There are 10 hidden switches. A switch that is on adds its own fixed numbers to the row, and there is some noise. The rows also spread widely along 14 directions, which tell nothing about the answers.
Some rows, each with its switches (1 for on, 0 for off) after it:
[ -9  22  23  46   5   7  13  12  -5   3   6  -4  27  -2   8   9   7   8
  23  11   7 -12   5  -2  -4  14  -8  12  10  -3  -9   4  11  -9] => 1 1 1 1 1 1 0 1 0 1
[ -7  -1  -1   9   0   7  43  13  -5 -13 -16 -12  -2  -5  -2 -13 -11  -3
  -5  -9  -6 -11  -4  13  15  11   1   2  -8 -11   3   2  -4  20] => 0 0 0 0 0 1 1 0 0 1
[ -6 -16 -12  -6  20  -5 -32   6   2   2  10   2  13   8  10  16 -10  -2
   9  13   2  -6   6   4  -1  -8 -15 -15  21  -1 -18  -3  18 -28] => 0 0 0 1 1 0 1 0 0 1
[-20 -19 -13  -9  25   3  -2  -3  -9  -4 -17  -5  10  20 -12  12 -22   8
  13   8   6  -8   0  16 -11  -8 -10 -17  14  -4  -2  -7  -5 -21] => 0 0 0 1 1 0 1 0 1 0
[-17 -22 -11  11  30  26  11   5 -16  16 -24 -18   8   2   1  -4 -32 -10
  13  -3  15 -18  -7   5  -2 -31 -22   8  14  -2  16  -2  -8  -2] => 0 1 0 0 1 1 1 0 1 1
[ 10  26  10  38   7  -4   5  14  21  -3  21   2  37   7  -4 -11   8  13
  25  13  18  -4   5   1 -19   1  11 -13  13   0 -13 -15  -5   5] => 1 1 0 0 0 1 1 0 1 0
[ -8  25  -9  18 -18   7  16  13  15 -32   1  21   0   6  -7   3  -3  15
  12  10   1 -15   8  14 -24  25   2  15  17   3 -18   0  -9 -18] => 0 1 1 0 0 0 1 0 1 1
[ -8  20   9  19   5  -5  20  25  -5 -23  -8   8 -16  12  -4 -16  -9   8
  15 -25  -4  -7 -16   2 -10   7 -13  30   3  -2  -5   5 -12  -3] => 0 1 0 1 1 0 0 1 1 0
[-11 -18 -10  14  -3  -4 -15  35 -10   2 -15  -4  20 -11   7  12 -13 -21
   9 -18  -9 -17   1  18   6 -14 -29 -16   7   7 -29   2   0  -4] => 0 1 0 1 1 1 1 0 0 0
[-19  -3 -13  15  11   1  36   8 -16  -7   6   0   8  -5  -3   9  -9   5
   7   7  14 -17   3  20 -28  -2  22   8  -9  13   4   1 -30   1] => 1 0 1 1 0 0 1 0 1 1
[ -2  10 -29  18 -13  -4 -23  -4   9   3   6  10  16  -4  11  25   7   3
   5   6   8  -4  20   2 -24   1  -2   3  16  14  -6   0  13 -21] => 0 0 1 1 0 1 0 1 0 0
[-23   4  -8  15  -5 -11   8   0  -7 -10 -29   7   3  15  -5  25  -2  -8
   3 -12   1 -16  21  25  -2   5 -33 -16   3  21 -20   4  -9 -16] => 0 1 1 0 0 1 1 0 1 1
[  1  10  10   7   7  16  12  14   4  -9  -7  -3  -4 -25   9 -19 -15   0
   8   5   5  -5 -11  -9  -1 -11  -4  25  15 -13   5  -6   5  -1] => 1 1 0 1 0 0 0 1 1 1
[-27  -4 -25  16  25  -3  23  12  -2   1  -9  11  29   4   8  17  -9   7
  -7  -3   9   2  -2  26 -14  -3   1  11  -3   4  -3   3  -3  20] => 0 1 0 1 1 0 0 0 1 0
[ -4  -7  -5 -13  12  -6  24  -4   3 -17 -22  -8  -6 -15   1  -1 -20  -1
 -16  -1  -7  -4   3   9   4  -1   4 -21  -4 -24  -1 -11   4   3] => 0 1 0 1 0 0 1 1 0 1
[  2  11   7   5 -31  -4  10  20  -1 -15  12   6   9 -16   0   3   9   0
   7  13   1  -9   1  15  16  19  10   6  10  19  -8   2   2   2] => 0 1 1 0 0 0 1 0 1 0
[-28  -6  -5   0  24  -4   2  19  -7 -16  -4  12  -1   7  -8   3 -19  -1
  14 -11   8 -17  -4  17 -27 -17 -10   7  11  12 -22  -3 -28 -24] => 1 0 0 1 1 1 1 0 0 1
[ 16   7   5  -6   9  -5 -10  -9  13  15 -10  -8   5  -1  11  -9 -11 -17
   2  -5  29   2  18 -11  20 -23 -18 -14  32  15   4 -22   2  -2] => 0 0 0 1 1 1 1 0 0 1
[  3  24  -6  -8 -30   1  20 -13  16 -11 -15  13  -7 -31  -2  -9   2   5
  -6  -5   9   3  10  -6  -6  -2  25  19   3   8  20  -7  -3   6] => 1 0 0 0 1 0 0 0 0 0
[  3  -8   0  18  -8  -1  19  21 -16  -2  -8 -15   5   5   6   9 -10 -10
   4  -2   4 -19  11  22  20  19 -18  -5  11  12 -19   0  -3   1] => 1 1 1 1 0 0 0 0 0 1
[ -2   8 -20  13 -20  15  -2  19  10  -4 -29   2  17 -34   0  -8 -20  -2
  12 -17   6  -8  -2   6 -11 -15 -12  20  24   2   2  -7  -5   1] => 1 1 0 1 1 1 1 1 0 0
[ 11  11 -19 -11  -5 -19  -6  20  16 -16 -14  10  -6 -21   4 -17 -10  -7
  -8 -32  -3   4 -14   4   7 -10 -13  18  14  11  -1  -1   2  10] => 0 1 1 0 1 1 1 0 0 0
[ -6   8 -12  -8  -5 -24 -11  23   3 -18  -5  15   4 -15   1   6  -5   4
   1 -21  -3   4 -11  18   5   5 -17  25  19  22 -12   7   2  -3] => 1 1 1 1 1 0 1 1 0 0
[  0  15   1  13  -4 -11   1  27   3 -21  11   4  17  11 -24 -16  -7  14
  38 -13   4 -14 -11  14 -26   7   0  -4  16   7 -15  -7 -29 -15] => 1 1 0 1 1 1 1 0 0 1
[ -1  11 -33   4  -1   3 -18   7   5  -4  22  16  12  10  -1  -4   0  23
  22   6  10   5 -11   5 -20  10  -3  44  27  21  20  10   2 -10] => 0 1 0 1 0 0 0 0 1 1
[ -3  29 -17  39 -16  23  14   0  19 -10 -10   6  20   1  -6 -16  -5  19
  25   0   8  -8   6  -4 -34  13  -2  16  15 -11  11  -4  -7  -3] => 0 1 0 1 0 1 1 0 0 1
[ -1   2 -24  10  -6   2   2   5   7  -4  -5  -3  40  17 -14   3  -9  20
  18   3  12   0   3  24  -8  18   0  -8  24   6   3 -10  -7   4] => 0 1 0 1 1 0 1 0 0 0
[-25   7   1 -22  21 -16   9   3  -8 -21  -4   5  14  -4 -19  -6  -6  27
  11  -2  -2  11 -26  19   2  12   0  24   9   6  19   5  -6  -3] => 1 0 1 1 1 0 1 1 0 1
[ 24  24   4  19  11   0  10  17  25   2  13   2  15  -2  17 -14  -5   2
   9   6  26   2   5  -8  13   3  -2  11  36   3 -10 -15  10   8] => 1 0 0 1 1 1 1 0 1 1

New rows. What belongs after each?
[-11   8  -7  10   8  10 -15   7   1  -1  -9  -1  28   2 -16 -17 -13  11
  34  -7   5  -4 -13   0 -27 -15 -13   4  18  -4  12  -6 -11 -12] => 0 1 0 1 1 1 0 0 0 1
[  8 -11 -14  20   4   4   8  15 -12   6  14  -9  -1  14   5   2 -16  -7
  14  -4  16 -23   7   6 -22  -9  12  -3   9   7  -6  -9 -21  -7] => 0 1 0 1 1 0 0 0 0 0
[-22  19  -5   6 -13  -7  14  10  10 -30  -4  27   5 -27   3  11   4   3
  -7   4 -12  -7   8  11 -34   4  16   2 -12  -4 -22   2  -5  -9] => 0 1 1 1 0 0 0 0 0 1
[ -7  -2   8 -14  24 -13 -25 -19  -9  17   2   4  -2  11   8  11  -1  -5
  10   5  21   6   7  -8  11 -22 -25   6  22  27  16  -2   9 -21] => 0 1 0 1 1 0 0 0 1 1
[-33 -15   2   8   9  -6   0  14 -18   6 -17  -4  39 -19  -2  15  -4 -10
   9  -5  -7  -7  -1  21   1 -18 -15 -23  -8   6  -9   4  -3   3] => 0 1 0 1 1 1 1 0 0 1
[ -6  21  22  20   3   1 -18  20  11 -13   3  14   0 -10  10  -8   4  -6
  13  -2  -6  -8  -4 -14 -14 -11 -16  13   8  -6 -23   0  13 -20] => 0 1 1 0 1 0 0 0 0 0
[  5   3   2  17 -23   6 -16  26   3  -8  -1  -1   9 -16  -2  -7  -9 -10
  27  -5  -5 -21   2  -3 -15 -10  -5 -13  15  -5 -22  -7  -3 -20] => 0 1 0 1 1 1 1 0 0 0
[-20 -22  -5  -7  16  14 -13   3 -23  16   4 -14  28  -5   0   4 -12   4
  22  16   7  -4 -11   8  10 -11  -9  10  15   9  24   5   7  -7] => 0 0 0 1 1 0 1 0 0 1
[-10  -2   8  14   1  -1   0  10 -12  -6  13  -5  20  21 -14   1  -4   4
  28   9  10 -16   7  16 -12   4  -5 -20  11  12  -9  -8 -21 -15] => 0 1 0 1 0 0 1 0 0 1
[ -3   1 -12 -14 -16   4  -7   6  11 -21 -28  11 -12 -18 -10  -1 -23  -4
  10  -7  -1 -15   4   3 -16 -16  -6 -10  21  -4 -13 -13  -8 -29] => 0 1 0 1 1 1 1 0 1 0
[  2   3  16   4   5 -11   3  29  -1 -16  15  -1   1  -4  11  -6   2  -6
   2   2 -12  -4  -5   5  21  14  -8  -7   2  -7 -24   3  14   3] => 0 0 0 1 0 0 1 0 0 1
[  6 -15  -5   0   4  -3   3  34 -12  -8  10  -7  -1 -11   8  -4 -14   0
   8  -4 -13 -10 -19  10  18  12  -5  16   9  -5 -11  10  14  -1] => 1 1 0 1 1 0 0 0 0 1
[-28   4  20   3   1   1 -17   5 -14   5  -7   6  16 -22  -6  -7   8  -6
  22  -2   1  -1  -8  -3  -6 -33 -16   7  -6  17  16   6  -6  -4] => 0 1 0 0 0 0 1 0 1 0
[-27  13  -4  25  -5   5  12  19   6 -18 -29  11  19   0  -1   7  -3   6
   6  -9 -10  -5   9  21  -6  18 -29   2   1  -1 -26   7   2  -1] => 1 0 0 1 0 0 1 0 0 1
[  9 -20 -21 -23 -10   4 -12  14  -2 -19  16  -1 -18  -8  -4   2 -21   4
  10  12  -9 -19  -7   3 -10   5  22  -4  17 -12  -9  -3   5 -32] => 0 0 0 1 1 0 1 0 0 0
[-22   0  11  14   1  -4   7  35 -12 -16   5   3  23  -6  -4   5  -4   0
  16  -1  -5 -12  -7  26  -5   5  -8  -1   2   6 -26   1 -14  -4] => 1 1 0 1 0 0 0 1 0 1
[ 14   2  -6  11  -8  -6 -21  10  -5  11 -10 -12   6   0   3  -9  -4  -6
  18 -20   8  -2   3  -2  12  -8 -35   5  18  20   8   2   3   2] => 1 1 0 1 0 0 1 0 0 0
[  4  23 -10  15   7 -34 -10  28  21 -24   2  21   2 -13   9  10   3   2
  -1 -20  -9  -1  -4   4 -18   1  -9   3   7  -2 -35   2  10 -11] => 1 1 1 1 1 1 1 1 1 0
[ -3 -10 -16  12  -6   5  -8  17  -9  -1  23  -7  16 -10   4   1   2   2
  16   9 -10 -12  -5   5 -11   3  11  -1  -6  -3   5  10   5  -3] => 0 0 0 0 0 0 1 0 0 1
[ -2 -10 -12   8  30 -15  12  23  -7  -9   9   2  -4  10  12  13 -17  -2
  -1  -2   8 -13  -3  17   0   2  -9   9  14   8 -23   3  -2  -8] => 1 1 1 1 1 0 1 0 1 1
[ 13  11   1   5 -27   0  17  10   7 -23 -14   0 -32 -18   8 -10  -6 -12
  -5 -14 -16 -15   9 -10   4  11   0  -4  -5 -17 -15   0  10 -10] => 0 0 0 1 0 1 0 0 0 1
[-11 -13  -7 -12  22   2  -4  24   5 -12  24  10  21  -2   7   7 -14  11
   2  28   8   0 -13  20   8   8  13  13  29   2 -16  -4  14  -7] => 0 1 0 1 1 0 1 0 0 0
[  0   7  -5 -20  -3 -11  -3 -19   3  -4  -5   2   4 -26 -10 -10   0   6
   8   2   4   6  -4  -8 -10 -19  15  -6  -1   1  29  -7  -1  -4] => 0 1 0 1 0 1 0 0 1 1
[-16  20  10 -12  -2  -6 -20  -7   6  -6  -3  13  20 -16  -6  -4   9  11
  17   7   5  12  -4  -5  -1  -4 -10  13  17  15  16   0   8 -13] => 0 0 1 1 1 0 1 0 0 1
[ -6 -14  10  -2  15  24  -9  26  -9   1  19 -10  21   0  -5 -14 -21  -2
  33  25  12 -17 -16   6  -5 -16   4   2  27  -2  -4 -13 -10 -18] => 0 0 0 0 1 0 0 0 1 1
[ 19  19  -8  25 -30   1  -9  20   4  -9  -8  -3 -13   5  -2 -23  -2  -3
  25 -27  -4 -11  -2  -8  -3   4 -26  17  11   9   5   6  -5  -3] => 0 1 0 0 0 0 1 0 1 0
[ -6 -15 -25   7  14   7  19  17  -6 -13 -19 -10   0  31  -2   7 -32   3
   0  -8   8 -15   3  32  10  21 -28   2  26   1 -15  -4  -9  -3] => 0 1 0 1 0 0 1 1 0 1
[  7  -7   2  -8   3   1  10  34   1 -15  -2  -5   1 -10   3 -16 -23  -8
   7  -1  -1 -10 -14  11  17   1  -7  -1  22  -7 -16  -8  -1   2] => 0 1 0 1 1 0 1 0 1 1
[-19  -2   1  -9  -6   9  32   6   2 -20 -36   6  -2 -27  -3   3 -22   0
 -10   0  -1  -8   4  18   6   0   5   3   5  -6  -8  -7  -2   1] => 1 1 0 1 1 0 1 0 0 0
[-20  -2  30  23  21  16   5  12 -14  12  10  -3  18  -6   7   1  -6  -1
  24  20  19 -15  -1  -3  -4 -18  -2  11  12   6  -3  -3  -3 -12] => 1 1 0 1 1 0 1 0 0 0
[ -7 -21 -39  17   5  13 -12  37 -12  -6  21  -1   9 -22  13  10 -19  -2
  12   3  -7 -24 -17  12 -30  -9   3  25  13  -3  -8  13   1 -17] => 0 1 1 1 0 1 1 1 0 1
[ 12  16  -3  19  18  -6  24  -6  12   7  11  -7  15   2   2 -12   1   7
   5   2  20   3   2  -9  -7  -9  25  -4  -1  -6  19 -13  -2  18] => 0 0 0 0 1 1 1 0 1 0
[ -7   5  11 -19 -24  -4 -12  39   0 -34  -1  13 -13 -19 -12 -18  -5   1
  17  -7 -23  -6 -27  10  19   8 -16  23  16   8 -14  11   7 -15] => 0 1 0 0 0 1 1 0 1 0
[ -7   2 -11  13 -11  13   7  15 -12   4   3  -1  11  -7  -1  -4  -9   5
  25   0  10 -11  -9   5   0   0  -5  31  19  18  17   8  -5  -3] => 0 1 0 1 1 1 1 0 1 1
[ -7  38   8  15  -2  -5  30  -1  12 -13  22  19   2   2  -2 -15  14  19
  10   4  15   6  -4  -5 -13  12  25  36   1  13  19   3 -10   9] => 0 0 0 0 1 0 1 0 1 1
[-18  -6 -24  25   0   8  18  15  -9 -14 -20 -10  17  13 -13  10 -14  19
  14  -7 -11 -14   0  26 -18  22  -9  -2  -2 -12  -6   7  -6  -2] => 1 0 0 1 0 0 1 1 0 0
[-10   0 -18   1  21 -22  -9  25  -3 -14  16  13   1   3   3  -5   1   7
   2 -20  -9   4 -21   9 -11  -2  -5  21  -4   8  -4  13   3   5] => 0 1 0 1 0 1 0 0 0 0
[-26   7  28  12  -2 -15  16   9 -17  -5  -2   2  14  -6  -6   0  11 -13
   8  -9  -1  -9   7  14   2 -11  -7 -18 -22  19  -7   2 -22   8] => 0 1 0 0 0 0 1 0 0 1
[ -7  23 -15   1  -8   5   3  -9  23 -10 -13  20   7 -11   6  12  -1  14
   0  15  14   5  10  -1  -5   8   0  23  30   8   2  -3  18 -15] => 0 0 1 1 1 1 1 0 1 0
[-17   9  12  16  50  -8  -3   7   3   4  12   8  19  21  -1  -6  -7   1
  13   2  37  -3  -1   8 -18 -31 -16  12  21  28  -7 -13 -22  -5] => 1 1 1 0 0 1 1 0 0 0
[  3   1 -19  -1   4 -11 -15   3   6  -4  23   6  16   6   0   4   1  14
  10  11   8   1   0   7 -11   7  11   1  14   9   3  -2   5  -6] => 0 1 0 1 0 0 1 0 0 0
[ -6   1 -29  18  13  15  19  23   8  -9 -10   2   6 -25  13 -13 -16   6
  -3 -11 -10  -5 -16   2 -21  -5   2  30  -5 -22   4  11   9  15] => 1 0 0 1 0 1 0 0 0 1
[-21   9 -33  20  -3   4  -1  12  -7  -5  -1   4  28   3 -13  -6   5  28
  26 -11  -8   5 -20  12 -27   9  -4  31  -5   7  29  20  -5  11] => 0 0 0 1 0 0 1 0 1 0
[-27 -10  -6 -10  13   8   7 -13  -8  -8  -9   0  16 -17 -16   5 -12  17
  12  18   0  -7  -3  11 -25 -10  12  -6  -2  -7  16  -2  -8 -16] => 1 1 0 1 0 0 1 0 0 1
